There are 8 hidden switches. A switch that is on adds its own fixed numbers to the row, and there is some noise. The rows also spread widely along 11 directions, which tell nothing about the answers.
Known rows, each followed by its switches (1 for on, 0 for off):
[ -6   2   7   7  -2   7  14 -15   7   6  17  -4 -26  22   4  12   5  -9
  -4   7  -6  -1  -1  -3  19   3   0   7 -12  16  14   4  28] | 1 0 1 0 1 1 0 1
[  1 -14  12 -17  -3  -4  -1  -6  -4 -13  -3 -12  -4 -14   4   3  -4   7
  -4  16 -14   0   3   4   3   5   7   2  -1   5  -6  -2   5] | 1 0 0 0 1 1 1 1
[ -3 -12   5  -8   4   1  -1 -14   5  -7 -14   0  -6 -17   3   2 -10   7
  -1  17 -22  -1   7   8   3  15  14  -4 -12   8  -2  -2  13] | 1 0 0 1 1 0 0 1
[  5   4  -2   3  17  -5 -15  -2  23  -9  12 -17  -8  13   8  -1   4   5
   8  11  13  10   8   0  18 -17   9  13   6 -15  12   0   1] | 1 1 0 1 1 1 0 0
[ -3  -3   5   6  -6   3  10  -1 -15  -2  15  -5  -6  10   5  17   9  12
   1  -7  -7 -10   3   0  -4 -14   2  12   0  -1 -10   6  16] | 0 1 1 0 1 1 0 1
[  9 -13  11  -5   1   8  -4 -11   9  -6   2  -8 -15   6  -2  20  12  14
   9   3 -14  -1  16  11   3  -3  12   4  -9  -4 -15  -9  14] | 1 0 1 0 1 1 0 0
[  1  -1   2  -8  -8  -9   8  -5   7 -11   4  -8  21 -13  -2  -4  -3 -14
  -1   8   7   8  -9 -10   5   4   9 -14   0   1   5  -1 -12] | 1 0 0 0 1 0 0 1
[ -4  -3  10  -6  13   1  -7  -3   3  -3  11 -16  -9   6   8   5   3  10
   3  13  -8  -4   6  -3  19  -7   6  10  -2  -1   0   9   7] | 1 1 0 1 1 1 0 1
[ -2  12 -15  24   0  -4  12   1   9 -10  -4   3  -3   7   6   8   2  -1
  -8  -3  10   4  12 -12   3 -18  17  23   2 -18  12   7  -1] | 1 1 0 0 0 1 0 1
[ -5  -5   6   0  -6   4   5  -4  -9   7  17  -7  15   7   4   5  -2  -2
   5   3   2   7  -2  -8   7 -14  10 -13  -3   4  -1  -3   0] | 1 0 1 0 0 1 1 1
[-11  -1  -5   0  -5  -3  13 -11   5  -5  -7   4 -25   2   2   1  -7  -1
  -5   7  -7 -12  -1  13  -5  15  -7   8  -8   8  -1   5  38] | 0 1 0 0 1 0 1 1
[ -1 -11   7  -8   3  -2  -9   3 -12  -9   4 -13   5   0   7   4   3  13
   2   5  -7  -2   8   0   3 -12   9   8   9  -9 -13   1  -2] | 1 1 1 0 1 1 0 0
[ -1   4  -9   5  13 -11  -5  -6   7   6   3   1   2  -4  12  -2  -7   5
   4   3  -1   4  -6  16  -7   5  -4  -3   0   1  -1  -3  15] | 0 0 1 1 1 0 0 1
[ -9  10   0   4  18  -9  -5   9   4   4  14 -11   3  19   5   4   3  -4
  -1   0   5  -7  -6  -9  20  -8  -5  12   1  -7   0  12  -1] | 1 1 0 0 1 1 1 0
[-10  -2  -3   6   8  -2  -1 -15  17  -4 -15   4  -9  -8   3   0 -15  -1
  -3  26  -9   2   6   3  14  13  14  -1 -16   6  13   0  17] | 1 0 0 1 1 1 0 1
[  6   8  -5  -4  -5 -16   8  -1   7 -16  20  -8  -1  -7   2   4  -5  -6
  -4  13   8  12  -5  -1   9 -11  -5   3   3   8  16   2   1] | 1 0 0 0 1 1 0 1
[-11  -1  -3   4   1   1   3 -18   7   9  10   2  -7  13   5   3  -5  -2
   7   9   2   3  -2  10   6   2   2  -9 -10  10   5  -5  34] | 1 0 1 1 1 1 0 1
[ -3   5  10  -3  10  -6   7   4   1   0  17  -9  -8   0   3  14  -2  -3
  -5   7 -17  -8  -5  -6  18   4 -10   5 -11  14   1  15   3] | 1 0 0 0 1 0 1 1
[ -7   4 -17  10  -7 -11   2   2   1 -10  -5   6  -6  -1   1  13   0  11
  -5   0   9  -4   9  15 -14 -16  -2  14   1 -13 -11   1  18] | 1 0 1 0 0 1 0 1
[ -2   4   1   4   6  -3   6 -13   7   1   1  -6  -9  10  12 -12  -4 -14
  -6   9  -4   5 -12  -4  10  16   3   5   2   9  18   0  12] | 0 0 0 1 1 1 1 0
[  2  -7   0   1  -7  -5   6  -3  -8 -14   7 -13 -11   6  15   3   5   7
  -7   2  -2   0   8  -2   0 -14   8  23  11  -7   1   5   8] | 1 1 1 0 1 0 1 1
[-15  -3   1   7   7   2   0  -6   3   3 -16  -4 -16  11  12   5  10   1
 -14   0 -10 -17   6  -4   8  11   7  22  -3  -9  -6  10  14] | 1 0 1 0 1 0 0 1
[  1   8  -6   9  11  -9   8 -11  -5   8  16   6   8  -4  13  -3 -22  -1
   5  10 -10  18 -12   4   0   2   4 -11  -5  21  17  -5  13] | 0 0 0 1 1 1 1 1
[  6   1   1   3   1   2  11 -16   6   4  24  -3 -23  17   7  11   7   3
   8  -4  -6   8   2  13   2  -3  -2   5  -4  11   2  -7  35] | 1 1 1 0 1 1 0 1
[ 12  -2  -2  -5  15  -9 -10   2   7  -8   1  -2   5 -21   5   7  -7  12
   5  15 -15  11   5  13   1   0   4   3  -6   4  -6  -4  -7] | 1 0 1 1 0 1 0 0
[  1   6  -8   9   2  -4  10 -13  -4   2  20   9  -7   5   6  13 -13   9
   5   2 -10  16   1  10  -1 -11   5  -4  -8  15  10  -6  25] | 1 0 0 1 1 1 0 1

New rows, each followed by its switches (1 for on, 0 for off):
[-10  10  -5  -2  12  -8  -7   4  -9   6   4  -4  -8   2  16  -4   2   9
  -6  -5  -5  -7 -10   7  -3   3 -15  17  11   0  -9   8  10] | 0 0 0 1 0 1 0 1
[-11 -10   9  -1 -15   9   3  -5  -1  -5   2 -16  -5  20   0   1   7  -9
  -7  14  11  -4   4 -13  18  -9  10   5   2  -4   7   5   2] | 1 0 1 0 0 1 1 0
[  5   5  -5  16  -2  -7  15   0   0  -4  15   0   9   5   6  15  -1   1
  -1 -10   0   9   1 -11   1 -19  13   3  -1  -6   5   3  -3] | 1 0 0 0 1 0 1 1
[  4   7   1   2   3  -3  13 -14   0   5  18  -2   5   1  10  -6  -5 -12
   2   1  -5  13 -16  -5   4   8   3  -7   0  15  17  -3   6] | 0 0 0 1 1 1 0 1
[  3   7 -13  14   8  -7  -7  -3  26  -8 -20  -4 -20  -1  13  -1   9   3
 -10   8  13   0   8   8  -2   3   3  29   6 -20   8   2   7] | 0 0 1 0 0 1 0 1
[-8  8 -7 11 19 -3 -9 -2 21  8 -5  0 -3  8  7 -2 -1 -6 -1  8  2 -2  0 -1
 15  8  2  6 -7 -4  6  7  2] | 1 0 1 1 0 0 0 0
[-11   3   2  -4   7   4   0  -9  -7  20   3  -2 -12  11  16  -8   5  -3
  -6 -11  -9  -4 -14   7  -3  17 -12   4   5  10  -6   0  20] | 0 0 1 0 0 0 0 1
[ -9   1   3   4   4   1   4  -9  -9   6  17 -14  -6  24  19  -5  11  -4
  -4  -3   2  -1  -4 -12  12  -5   7  17  11  -2   8   6  11] | 1 1 1 1 1 1 0 1
[ -9   6  -8   5   2  -1   3 -11   5   7   4   7 -10  18   1   6   5  -2
   1 -11   0   0  -4  10  -4   5  -2   3   0  -2  -7  -7  28] | 1 0 0 0 1 1 0 0
[ -4  -5  -2  -1   4  -3  -9 -10  15  -4   8  -6 -12   6   5   7  -3   9
   8  18   7   5   7  16   7  -8   4   0  -5   0   2  -4  25] | 1 0 1 1 1 1 0 1
[ -5  12  -8  -1  -1 -10   9  -1  10  -2  -9   0  12  -7   4  -8   9 -19
  -9 -12   5  -4 -14  -8  -2  18  -3   5   3  -6  -6   3  -7] | 1 0 0 0 0 0 0 1
[-10  -1  -9  -8  -3 -13 -12  -7  11 -10   3 -10 -14  15   6  -9  -1   0
  -1  12  20   2  -3  16   4  -5  -7   9  13  -8   3  -4  25] | 1 0 0 1 1 1 1 0
[  4   1   8 -22   1  -9   1  -4   4  -6  25  -9  -5  -8  -4   9   2   3
   8   3  -8   2 -10  16   2   5 -18  -9  -5  17 -12  -3  17] | 1 0 0 0 1 1 0 1
[  6   2  -1  -3   3   0   6 -20  25  -6   8  -9 -16   9   6  -5  13  -7
   8  -1   5   6  -1   7   3  11   6   7   0  -4   4  -9  24] | 1 1 0 1 1 1 0 1
[ 2  2 -5 -2  4 -5  1 -5  1  1 11 -2 11  3  2 -4 -1 -1 11 -9  3  3 -9  7
 -9  0  1 -9  6 -5 -8 -5  8] | 0 1 0 1 1 0 0 0
[ -4  -6   4  -6  11  -5 -10  -5   2   0  -5 -13   0  -7  17 -15  -8   1
  -3  19   0   3   0   0   7   5   7   6   8   2  11   3   1] | 0 1 1 0 1 0 0 1
[ -8   7  -1   2  -7 -12  13   6  -9 -10  15  -1   6  -2  -5  15  -4  -3
  -7   6  -2  -6  -5  -5   8 -11  -6   2  -5   7   2  13   3] | 1 0 0 0 1 1 0 1
[ -5  -5   3  -8   2  -4  -2  -3 -13   2  23 -10  -5   9  12   2  -3  10
   3   1  -1   5   0   6   3 -16  -4   2   9   7  -2   2  17] | 1 1 1 0 1 0 0 1
[  5 -12   4  -1 -10   5  -2  -7  10 -13  -9 -14  -1  -3   5   3  14   8
   4   2   9  -1  11   4  -7 -12  17   7   7 -23 -10  -3  -3] | 0 0 1 1 0 0 0 1
[ 12  10  -8   0  -8  -6  16  -8   6  -9  18   4  -6   2  -1   7   5  -6
   2 -11  -3  11  -7   6  -5  -2  -4   3  -1   6   0  -3   7] | 1 0 0 1 0 0 0 0
[ -4   2   3 -14  11   0  -2 -11   7   8   7 -12 -11   5  16 -16   4  -6
   2   0  -6   3  -9   3   7  16  -4   4   4   6  -1  -1  14] | 1 1 0 1 0 0 1 1
[ -5   4   4   5   6   0   7   1   5  -9  -2  -6 -15  10   2   7   9  -6
 -12   3  -9 -14   4 -12  17   4   3  25  -2  -5   3  14   4] | 1 1 0 0 1 1 0 0
[ -3  11  -4  -2  28 -22 -12  12   5  -7  11  -7   6 -13   6  -2 -17   3
   0  22  -8   1  -6   0  20  -1 -10   8  -3   9  10  16  -7] | 1 1 0 1 1 1 0 0
[ -1  -9   8  -9   5  -4  -3  -6  -9  -5  -6 -14  10 -10  15  -8   0   2
  -6   9 -14   1  -3  -9   7   9  16   7   6  -3  -2   0  -9] | 1 0 0 1 1 1 1 1
[ -8   4  -3   2  10  -7  -3 -10   9   9  -1  -7  -9  14  19 -10   9  -8
  -8  -3   1   0  -9   1   4  16  -1  15   8  -2   1  -2  18] | 1 0 1 0 1 1 1 1
[ -4  -6   2   8   7   8  -7  -8   4   7  19 -14 -15  26  15   6   7  16
  10   3   9   7  12   6   9 -27  11   9   5  -9   1  -3  19] | 1 1 1 1 0 1 1 1
[ -3   3   7   1  -1   1  15  -5 -18  11  23  -3   0  14   9   1  -2 -11
  -5  -7 -13   2 -18 -11   6   6  -6  -1   3  21   9   7   5] | 0 0 1 0 1 0 0 0
[ 18   4  -9  10   1 -11  11 -14  17 -20  -1  -1 -23  -1  11   3   0  -2
  -8   5 -11  12   6   3   1   5  10  25   0   1  18   1   9] | 1 0 0 1 1 0 1 0
[-18  -8 -10  -2  -1  -8 -17  -7  13  -2  -6  -5   0  14   2  -5  -6   4
   7  17  23  -2   3  20   1  -6   1  -5   3 -13  -6  -7  28] | 1 0 1 1 1 1 1 0
[ -9   6 -10   2  -1  -7  -1  -6  13   3   7  -3   7  10   4  -7   1  -7
   5  -3  21   8  -7   4  -1  -7   1  -7   4 -10   1  -3  10] | 1 0 0 1 0 0 1 1
[ -2 -11  -1 -13   2  -4 -11 -17  16  -9 -15  -5 -19  -9   6 -13 -15   1
   2  26  -4   3   0  21   1  19   1  -3  -1   7   6  -7  25] | 0 0 0 1 1 0 1 0
[  2   9   6  -9  15   2   0  -7  -6  17   5  -6   1   8  18 -12  13 -10
  -6 -22 -19   5 -17  -9   4  24  -1   9  11   5  -7  -7  -7] | 1 0 0 0 0 1 0 0
[ -9   2  -9   2  15  -9 -13   3   8   1  -5  -4   2   0   7  -6  -7   5
   3  14   6  -5  -1  14   0   3  -7   4   0  -7  -6   3  12] | 0 1 1 1 0 1 1 0
[-14  -6  -9   8  -8  -4   3  -7   8 -15  -8  -4  -6   8   2   3   1   4
  -2  10  14 -12  11   4   1 -12  11  13   1 -15   0   8  21] | 1 1 1 1 1 0 0 1
[  7   5   8  -3   1  -7  14  -3   9 -14  26 -16  -6   2   1  10  10  -9
   1  10  -2  -3  -4  -6  18  -2  -4  11  -6   8   6  13   3] | 1 1 1 1 1 1 0 1
[-11   0  -4   4  16   2 -11  -1 -18  17 -11   6   3   5  19  -6  -6  11
  -7 -13 -19   5   0  -2  -4   2  10   8   9  -4  -8  -3  -2] | 1 0 0 0 0 0 0 0
[  7   0  12  -2  13  10 -11  -4  12   7  15 -16 -16  12  10   8  13  10
   8  -1   0   7   6   1  10 -12   5   5   3  -7   1  -5   1] | 0 0 0 0 0 1 0 1
[ -6   8   2   6   7   1   7   0  11  10  19  -6  24   7  -3   0  -4 -14
  12   4  16   9  -9 -15  16  -8   8 -21  -9   0   6   0  -7] | 1 1 0 0 0 1 1 1
[ -7 -10   9  -5  -2   3   6 -12  -2   1  -3  -5  -9   7   5   1  -3  -7
  -6  12 -15  -2  -2   0  10  16   5   3  -7  14   1  -1  17] | 1 0 1 0 1 1 1 0
[-11  12  -6   5  13 -12 -10  11   5   2   2  -7  -8   5  10  -2  -5   4
 -10  13  11  -5  -4   1  11  -8 -12  17   6  -6   8  13   2] | 0 0 0 0 0 1 1 1
[ -2  -1   0  -4   2 -10   0   0   0  -8 -14 -10  11  -8  14  -8   9  -8
 -13  -4  -2  -6  -6 -11  -1  14   7  15  11 -11  -7   5 -11] | 1 0 1 0 1 0 0 1
